The rows come from 4 hidden closed curves, with some noise, and rows from the same curve form a group. Each curve winds through 4 dimensions. The rows are also pushed far along 2 directions, which tell nothing about the answers.
In the rows, zero is written as 128.
Known rows, each followed by its group:
[152 171 136 143 119  93 111 128 121 133 142]
k769
[116 123 110 130 120 155 129 114 139 142 147]
k769
[153 107 128 138 123 102 125 107 130 111 138]
k372
[175 107  71 115 103  77 125 108 125  10 187]
k333
[138 141 127 160 126  67 100 116 130 111 113]
k333
[131 147 168 144 122 110 136 130 128 111 122]
k372
[144 147 112 121 118 115 129 117 150  80 160]
k359
[118 179 152 167 112  85 109 131 126 112 127]
k769
[134 114 136 108 141 143 147 118 108 149 117]
k333
[130 178 151 170 124  74 103 121 128 130 114]
k333
[120 132 147 130 141 127 129 123 139 160 108]
k359
[134 147 137 180 116  64  95 126 153 134 137]
k359
[120 139 187 165 126 105 125 116 110 134  89]
k372
[132 160 126 148 119 108 115 119 150 143 152]
k769
[170 117  82 137 108  80 110 100 160  68 186]
k359
[148 156 120 202 109  45  71  88 125 107 122]
k333
[132 193 187 204 113  47  91 115 129 139 105]
k372
[111 103 115 105 125 164 139 150 132 110 132]
k359
[127 149 145 137 130 101 126 127 143 118 121]
k359
[147 121 114 121 119 147 126 116 137 133 158]
k372
[123 154 137 133 123 140 116 135 137 156 131]
k372
[143 160 129 140 115 104 112 130 148 122 153]
k372
[125 106  93 105 133 137 122 136 130 102 124]
k333
[125 148 125 133 128 114 125 126 156 145 147]
k769
[145 119  91  92 109 135 136 144 145  51 180]
k372
[164 101  72  95 130 106 131 117 148  89 169]
k333
[134 152 145 166 120  54 105 125 145 103 125]
k359
[129 111 102 132 120 135 123 108 136 124 151]
k769
[122 157 139 133 134 120 124 134 131 145 117]
k333
[122 124 133 152 127 108 113 141 148 158 129]
k359
[156 123 103 100 133 116 131 130 140 129 157]
k769
[124 162 154 166 120  59 108 127 122 107 112]
k769

New rows, each followed by its group:
[141 113  97 104 129 148 134 134 162 139 166]
k359
[135 143 143 124 129 116 140 122 111 116 127]
k333
[119 165 170 140 139 152 123 132 101 211  94]
k769
[123 119 108  87 149 165 138 144 143 160 128]
k333
[133 159 137 117 126 129 130 145 120 134 134]
k769
[125 122 129 125 127 118 128 130 109 112 119]
k769
[139 148 128 119 134 138 134 122 132 158 139]
k333
[106 121 164 140 141 148 131 117  82 171  68]
k333
[143 110 149 118 132 153 154 116 133 140 138]
k372
[134 140 136 153 115  99 111 119 101 106 120]
k769
[127 112  98 102 128 132 114 143 131 119 133]
k372
[148 162 140 160 119 103 115 101 120 146 136]
k333
[146 144  89 136 102  72  91 136 142  55 162]
k372
[151 148 123 180  96  28  94 106 135  23 147]
k359
[150 140  88 123 112 113 122 121 157  99 186]
k769
[109 126 152  87 143 192 160 156 133 163 120]
k372
[121 148 118 125 124 108 130 137 161 112 157]
k769
[125 125 124 148 127 105 117 108 137 141 131]
k769
[105 162 177 140 135 156 126 141 123 190  98]
k372
[105 153 161 135 137 151 130 136 105 165  90]
k333
[102 159 158 157 130 107 120 128 138 155 110]
k769
[134 105 104 105 119 119 126 140 126  67 141]
k372
[124 132 169 133 145 160 143 103  90 210  94]
k333
[145 132 108  67 140 156 149 157 133 135 154]
k769
[133 104 110 130 127 129 122 112 106 109 116]
k333
[148 126 128 138 121 128 128  94 101 130 135]
k333
[115 119 146 115 135 180 147 118  88 158 103]
k333
[146 115 103  96 123 161 146 118 115 109 157]
k333
[104 129 131 154 117 119 120 115 126 114 122]
k769
[127 129 108 126 121 129 101 132 127 135 132]
k372
[176 113  78  93 117 124 145 106 132  79 194]
k333
[117 124 158 144 141 124 126 116  95 160  79]
k333
[118 124 111 104 135 146 140 134 157 147 149]
k769
[153 121 120 130 132 101 128 101 118 128 136]
k333
[130 129 135 144 132 110 118 124 147 156 127]
k359
[146 121 106  83 132 157 146 141 160 128 169]
k372
[112 107 142 146 130 113 119 138 126 134 104]
k359
[154 160 115 164 106  81 101 104 129  95 154]
k333
[118 155 148 137 127 145 114 134 130 173 120]
k372
[123 104 109  89 132 170 148 128 130 103 134]
k359
[112 108 147 133 129 153 125 125 100 140  95]
k372
[148 174 130 181 116  35  86 113 142 100 130]
k333
[122 148 126 145 123 127 112 125 119 125 116]
k333
[109 147 145 122 131 140 134 148 144 140 121]
k359
[126 128 129 125 130 111 116 139 129 124 118]
k372
[141 109 126 123 136 151 135  96 102 166 124]
k333
[150 140  97 121 123 125 122 116 143 126 160]
k333
